The first 8 rows are patterns. Each new row is the sum of 2 different patterns, raised or lowered, with some noise. Before adding, each is slid sideways (what falls off one end comes back at the other), maybe read backwards, and multiplied by a number that may be negative. Names go in the order of the patterns.
(in the rows, 128 means zero)
Known rows, each followed by the names of its patterns:
[150 134 124  96 118 141 116 141 150 125 128 125 122 128 131 142 134 114
 135  85 106  79 133 175 131 111 110  83 123 126 162 128  90 131 132 148
 131 137 119 103 138 127 127 115] : (5)
[111 116 165 138 149 136 142 108 111 123 122  80 113 119 120 116 130 114
 130 119 128 118 181 126 133 124 127 147  99 134 120 133 125 128 129  93
 124  96 123 142 114 127 181 152] : (1)
[126 123 130 128 128 133 132 147 125 143 135 168 134 143 141 129 137 125
 134 167 138 166 122 142 141 109 115 148 111 133  90  76 136 150 116 168
 166 122 122 140 128 102 123 126] : (4)
[138 126 160 127 127 113 146 169 107 132 121 115 133 146 117 128 114 159
 124 107 128 111  94 134 130 147 124 122 120 115 128 124 111 128 129 127
 144 135 138 135 103 132 119 113] : (0)
[106 111 103 122 181 134 130 140 113 151 141  85 142  92 160 138 127 151
 130  95 159 146 129 118 112  93 120 181 116 181 111 153 123 114 129  75
 125 133  85 116 133 122 140 126] : (6)
[136 104 142 111 135 181 116 117 101 138 122 123 128 115 126 129 156 108
 135 132 130 112  95 111 108 140 128 119 150 128 112 102 133 127 127 131
 138 163 121 130 135 123 102 127] : (3)
[118 133 138 130 153  80  95 145 142 109 123 155 132 116 106 138 131 133
 123 134 127 133  75 135 109 114 167 116 131 134 118 144 117 122 135 124
 143 152 139 125 115 119 181 109] : (2)
[117 128 102 135 130 140 141 137 165 145 130 106 111 121  90 160 116 125
  99 117 106  91 133 102 162 131 132 133 142 115 122 136 117 102  93 116
 138 139 140 124  98 125 137 112] : (7)

New rows. What belongs after each?
[134 122 121 152 141 135 167 158 124 176 147 182 155 137 145 145 132 115
 150 169 138 141 162 155 125 144 149 140 150 150 158 155 136 137 141 140
 107 152 148 160 156 144 149 142] : (4) (3)
[100 104  97 102 109  87 105  90 118 102 130 105  99 126 103 113  64  96
 136  98 143  89 110 115  89  83 113  93  73  64  64 105 114  86 137 128
  89  73 106  99  70 112 109 113] : (4) (3)
[130 138 148  97 125 128 117 136 131 128 130 127 143 138 172 157 177 109
  89 125 180 161 172 156 140  72 147 171 146 112 107 138 127 125 168  84
 109 141 140 110  97 145 154 157] : (5) (0)
[ 90  98 124 110 139 118 102 119 105  69  92 131 125  57  94  79 122 107
 120 144 111  85 167 123 122  94 117 114 124 100 136  71  94  78 113  99
  80 104  79 143 111 109 117 105] : (1) (0)
[106 119 134  97 142  91 116 155 169 138 188 167 135 145 143 119  93 129
 144 149 147 135 123 133 150 129 154 135 132 155 176 151 168 161 174 162
 143 124 159 140 146 156 149 154] : (4) (7)
[107  96 100 100  63 108 109  98 125 101 144 155  97  79  62 105  66 132
  96  92  75  95 104  54 111  86 136  92  80  98 102 104 101 107 109  77
  64  68 119 117 111  98  82 122] : (3) (7)
[143 202 170 173 163 159 116 143 144 168 175 127 120 184 157 163 118 173
 209 111 145 161 125 149 170 104 172 187 157 110 135 104 168 133 157 171
 126 199 149 151 192 127 161 168] : (6) (2)
[117  97 122 131 147 138 134 135 124 139 125 167 108 102 140 136  84 121
  81 152 114 105 128  97  95 108 143 136 113 118 113 152 117 119 100 118
 104 120 127 126 121 114  68 120] : (1) (0)
[ 97 117  87 119 109 110 108  94  96  87  95  88 124 124  95  89 158 128
  93  86 144 120 112 113 107  89  96 128 100  51  98 111 122 109 119  94
  75 101 132 114 172  97 116 103] : (5) (1)
[178 131 166 158 158 168 142 169 157 155 165 142 129 175 133 159 138  96
 173 182 139 214 184 146 143 160 148 135 135 162 157 150 138 158 169 143
 139 190 187 144 152 171 146 165] : (4) (2)
[176 169 112  93 156 141  74 136 138 154 150 121 173 131 172 129 110 176
 123 156 166 131 129 141 142 149 130 164 115 138 106 135 134 116 150 153
 153 128 152 128 123 110 133 121] : (6) (2)
[116  87 117 122 131 160 138 183 107 145 129 157 147 160 153 122 159 105
 146 140 137 121 133 146 124 136 166 177 168 132 124 117 151 189 123 132
 146 139 136 165 120 140 122 145] : (0) (7)
[103 193 153 158 178 165 130 108 132 157 138 136 142 163 125 169 168 156
 150 175 139 127 138 133 149 191 182 161 153 163 165 142 129 145 143 108
 178 141 211 179 161 159 159 188] : (0) (7)
[128  99 158 100  98 156  99 174 132 141 155 127 140 129  84 122 156 143
 144 143 116 119 126 151 191 140 125 158 116 136 149 104 138  89 147  84
 147 189 124 146 104  92  90 145] : (6) (7)
[163 126 130 141 145 165 156 131 149 160 141 138 163 145 220 192 163 155
 175 171 119 153 161 170 158 151 132 160 160 175 161 191 134 161 164 132
 161 149 165 166 152 170 189 131] : (2) (7)
[171 180 144 163 210 156 168 156 117 157 166 160 165 164 169 157 134 162
 145 146 159 172 203 163 119 188 163 145 157 167 127 219 184 152 192 165
 158 123 166 170 179 156 152 163] : (3) (2)
[ 84  83 111 114  76  78  78  90 111 110 103 117  90  97  70  83  96 106
  89 125 106 106 117 110 116 108  92 105 113 135 116 106 128  82  51 121
  94 100 129 124 118 125  89 133] : (4) (0)
[121 100 186 106 152 141 152 129 194 154 118 154 111 150 143 129 122 138
 126 138 131 158 170 128 162 117 111 138 115 145 127 147 137 138 158 136
 111 109 122 149  99 105 144 165] : (2) (7)
[150 145 142 167 134 175 169 143 174 153 193 152 133 162 169 143 198 147
 156 150 154 116 152 145 164 157 165 142 181 182 175 135 170 210 185 161
 138 167 162 145 131 138 164 168] : (1) (2)
[139 159  96 159 139 123 194 106 134 139 119 139 132 136 139 141 168 187
 154 124 117 121 193 143 124 138 150 140 158 108  95 156 147 109 130 141
 123 118 133 160 145 162 108 154] : (2) (7)
[123 200 187 164 149 144 140 158 195 176 207 139 196 155 122 164 135 182
 155 128 153 174 136 164 170 155 168 152 166 163 178 203 175 151 136 159
 115 174 181 195 126 143 136 177] : (5) (6)
[ 71 111 102 112 160  85  89 101  68  69 104 130  93 123 118  96 115 104
  55  77 111 111  65  82  64  82  73 112  91  97  92 131 108 102 114 104
  63 104  72 110  89 104  68 109] : (1) (4)
[166 150 131 131 131 151 201 149 120 197 176 186 164 198 168 124 163 207
 162 183 147 161 122 130 150 145 167 163 143 163 128 150 163 182 168 202
 161 149 151 151 167 152 157 176] : (5) (1)
[130 104  56  92 123  98  74 102 112 106  81 126 107  91 119 142 114 112
 110 116  87 118 113 105 138 134 104  92  63 107 116 105 162 102 112  67
 104 133 102 126  89 135  98 100] : (5) (1)
[135 118 106 124  94 107 113 113  73  88 123  91 140  85 103 140 118 115
 103 114  50  99 125 109 107  71 119 111 115 118 117  71  80  92 131 128
 128 110  97 107 121  76 102 109] : (5) (3)
[115 117 124 127  90 148 115 150 140 119 151 111 125  61 156 121 131 135
 116 111  81  88  97  83 130 106 137 134 141 122 123 119 187 165 100  92
 121 108 128 151 138 102 126 156] : (4) (7)
[140 153 172 158 149 135 148 107 145 137 148 148 125 116 106 122 129 126
 145 126 163 137 161 149 135 149 151 143 123 130 149 151 183 144 149 131
 126 131 135 114 133  98  71 155] : (4) (7)
[177 166 213 153 136 149 182 143 103 184 130 123 130 110 124 120 159 133
 172 154 131 173 163 135 148 156 188 113 122 135 160 148 161 141 124 138
 142  94 139 145 121 137 167 165] : (1) (7)
[179 190 170 161 120 211 170 185 183 160 172 112 136 152 111 159 156 188
 159 174 176 161 147 175 164 168 147 138 183 212 164 145 166 171 177 150
 152 143 189 119 173 153 204 200] : (2) (7)
[ 93 120  78 140  93  69 123  74 118 120 125 136 133 103 104 116 105  96
  75 109 123 123 146 117 103 134 106 101 101 112 106 124 143 129 135 113
 175 171 108 106  98 104  87 170] : (0) (7)
[114 114 132  79 104 142 140 110 137  75  87 116  82 125  84 106 112 147
 128  91 161  91 119 101  51 122 118 134 122 121 112 127 132 117 112  62
 129  95 136 124 128 157 126 106] : (0) (3)
[ 73 109 157 129  98  98 120 116  89 106 118 115 128 140 104  84 116 137
 101  90  60  88 110 116 158 137  64  80  54 129 102 118 135 125 138 106
 121 126 107 118 125 104 112 113] : (5) (3)
[112 138 104  93  85 100  66  80  96 141 125 105 119  82 135  93 112 142
 164 112  99 117  67 109 119  54  98 126 115  87  89 114 126 108  99 103
  76 115 128  99 105  84 120 123] : (2) (7)
[ 94  68 103 105 128 105 107  98 111 121  97 111 112 118  90 142 107 118
 127 119  95  75 128  67 131 154 156 122 115  76  87 114  87  84 112  74
 120  76 108 117  91 102 112 100] : (4) (7)
[166 108 131 123 170 148 178 181 174 175 140 164 149 148 189 167 174 174
 150 122 178 202 166 153 160 155 178 148 144 172 149 200 166 148 128 143
 172 161 156 133 142 135 163 193] : (5) (0)
[148 133 106 125 103 118 111 130 132 120  81 118 128 108 116 107  86 158
 106 142 113 129 119 117 121 173 137 107 103 135 108 119 131  83 119  86
 155 104 128 137 129 153 128 120] : (4) (6)
[129 137 160 161 121 152 142 138 126 129 141 124  92 140 142  91 142 161
 144 142 123  94 111 130 150 137 114 164 102 124  99 167 150 140  86  97
  95 105 128 139 165  64 131 125] : (5) (7)
[104 117 151 106 100 135 125 160 163 143 126 129  81 102 132 121 130 142
 176 144 127 124 123 137  99 127 125 133 110 127 118 118 116 132 122  67
 123 134 115 138  78 117 111 136] : (4) (3)
[127 164 152 153 145 161 162 149 155 172 123 137 134 168 148 155 162 130
 139 144 134 153 152 133 124 153 142 164 137 152 158 133 155 106 138 142
 193 145 108 178 128 153 156 134] : (0) (3)
[115  76  78  96  98  84 146  97  97  82  87 129  68 146 109 149  86  57
 102  87 110 110  99 110  61 100 179 113  85  70 125 104 122 127  96  82
  82 113  76  53  91 126  97  70] : (5) (1)
[124 157 134 180 151 195 130 116 153 175 138 133 148 164 113 140 108 145
 147 139 131 131 142 107 140 128 122 111 126 183 118 122 160 169 110 156
 130  76  94 124  84 141 119 102] : (1) (4)
[133 104 124 114 128 158 126 144 109  75 125 152 153 180 125 131  98  98
 168 102 116 126 125 122 125  68 110 127 134 125 118 138 114 123 103 130
 111 149 118 112 114 105  71 121] : (5) (2)
[147  98 126  66  81 116 102  99 103 126 107 105 100 121 129  83 104 114
 107 123 103  87 115 114 115 122  86 101  59  73  52  82 129 109 108 105
  65 128  78 134 112  92 117 127] : (5) (7)
[154 153 134 150 181 134 144 148 137 112 131 171 150 131 153 160 155 160
 170 134 159 129  92 149 119 137 166 165 124 149 125 142 149 161 185 160
 168 173 157 153 120 142 170 128] : (2) (7)
[123 100  88 172 156 133 123  73 149 133 112 120 123  70 119  73 127 100
 114 139 108 121 135  80 116  96 130 115 123 133 122 120 132 120 122 118
 116 141 117 105 146 122  89  92] : (4) (0)
[133 174 150 103 163 176 145 200 205 148 151 162 179 134 138 156 153 137
 166 169 175 160 159 171 152 178 157 177 168 177 178 169 176 172 169 173
 172 191 143 187 173 163 148 185] : (4) (0)
[173 131 151 154 165 155 137 157 177 168 188 185 148 178 169 130 124 175
 179 164 152 186 162 159 165 151 157 158 149 182 147 138 164 117 154 134
 160 145 158 159 159 146 142 136] : (4) (2)
[148 156 156 167 190 150 152 166 165 144 135 154 162 143 136 143 190 127
 148 140 164 169 185 123 192 161 148 174 183 146 151 161 163 139 139 134
 151 158 167 130 166 180 137 219] : (1) (2)
[130 176 173 142 159 182 191 189 148 144 158 131 127 158 148 151 104 167
 151 148 153 133 173 145 156 140 154 137 157 169 152 149 147 134 150 153
  97 131 159 133 111 115 137 137] : (1) (4)
[107  90 155 131 126 152  97  94 130 121 114  75  95 105 145 141 128 142
  81 110 121 100 115 114  95 142 135 134 146 131 164 142 109 102 104 149
 103 150 130 126  74 119 105 103] : (0) (7)
[107 117  95  87 116  92 104 132 121 114  83 108 108 113 144 119  83  95
  76 125  96 110 100 111 106 103 107 108 109 120  98  96  96 107  86 106
 129 135  91 122 112 144 127 103] : (5) (4)
[112  44 102 106 132 112 128  94  81  98 143 129 192 113 129 106 100 132
  89 125 107 117 114 101 106  79  97  87 132 127  87  84 173 138  97  96
 166 136 129 117 109  95  93 133] : (5) (1)
[ 71 105 136  72  90 104  83  97  89  57  96 108  88  64  90  78  96  95
  98  83  93 104  93  67 106  80 105 116 108 128  89  86  91  99  95  95
  92 108 106  88  73  99  88  77] : (0) (2)
[151 149 164 143 157 154 172 140 134 176 171 130 177 143 170 139 172 112
 122 134 169 110 125  99  97 139 164 132 164 185 135 137 156 111 125 143
 133 176 137 147 132 147 137 145] : (4) (2)
[179 141 200 155 133 170 164 177 137 181 177 187 156 167 132 144 138 146
 178 139 137 144 157 165 150 194 168 153 153 180 167 159 166 182 170 165
 174 180 163 173 112 162 155 190] : (1) (0)
[137  95 117 126 114 107 165 111 124  90  86 119 114 111 150 147 130 109
 113 178 165 152  79 149  63 122  94 122  88 109 161 125 110 164 121 114
 125 113 111 198 140 157 125  78] : (1) (6)
[142 111 103 145 171 114 108 143 114  86 116  67 116 116 114 137 109 129
  97 130 122  94 126 118 172  94  86 119 118 101 126 105 100 119 104  80
  90 117 115  96 137 141 132 124] : (1) (0)
[148 131 151 142 153 100 133 163 128 167 151 133 194 188 126 137 176 147
 117 129 148 174 152 158 140 133 141 153 131 190 149 156 162 121 165 156
 149 183 145 161 139 134 146 110] : (2) (7)
[146 155 186 167 151 114 148 154 170 200 169 125 168 172 215 192 216 162
 119 176 229 167 193 136 163 125 162 180 139 125 165 171 150 143 174 177
 178 173 189 166 151 145 166 187] : (5) (1)
[154 207 161  91 128 220 166 194 150 158 127 119 131 138  96 131 140 135
 115 136 138 134 141 164 138 188 127 161 142 134 154 138 149 125 145 132
 143 139 134 145  84 139 157 156] : (5) (1)
[176 159 164 107 139 194 155 134 195 229 142 165 150 162 172 178 113 172
 175 157 155 127 142 132 153 158 167 143 160 156 157 146 122 154 187 146
 201 175 173 140 182 149 191 193] : (4) (2)
[ 97 125  86 125 124 114 144 131 155 132 112 131 125 130 107 108  89 130
 122 138 112 109 137 137 108  58 117 134 120 149 114  87 141 147 119 110
  84  67 100 123 153 119  76 134] : (5) (3)
[153 150 165 167 134 153 158 131 190 164 102 160 156 180 152 177 153 158
 171 166 150 152 185 210 158 154 173 148 138 159 126 151 156 157 183 152
 168 112 159 166 141 155 190 186] : (1) (0)
[147 152 136 165 208 204 151 172 156 172 139 130 175 115 193 151 164 226
 151 129 154 180 165 150 147 129 146 189 170 179 156 179 152 135 131 111
 140 171 129 137 191 159 153 133] : (6) (3)
[159 120  99 109 123  95 133 148 111  84 137 144 131 132 163 140 186 133
 139 138 120 141 120 155 140 142 158 117 147  93 126 121 149 122 150 104
 102 141 153 136 199 162 129 144] : (1) (4)
[109 108 101 130  92 104 103  93 111 124 118  75 133 115 100 128 103 141
  94  94 103  84  88 105 111 109 109 123  56 111  99 117  99 131 136 119
 129 109  89  99 127 133 115 101] : (1) (7)
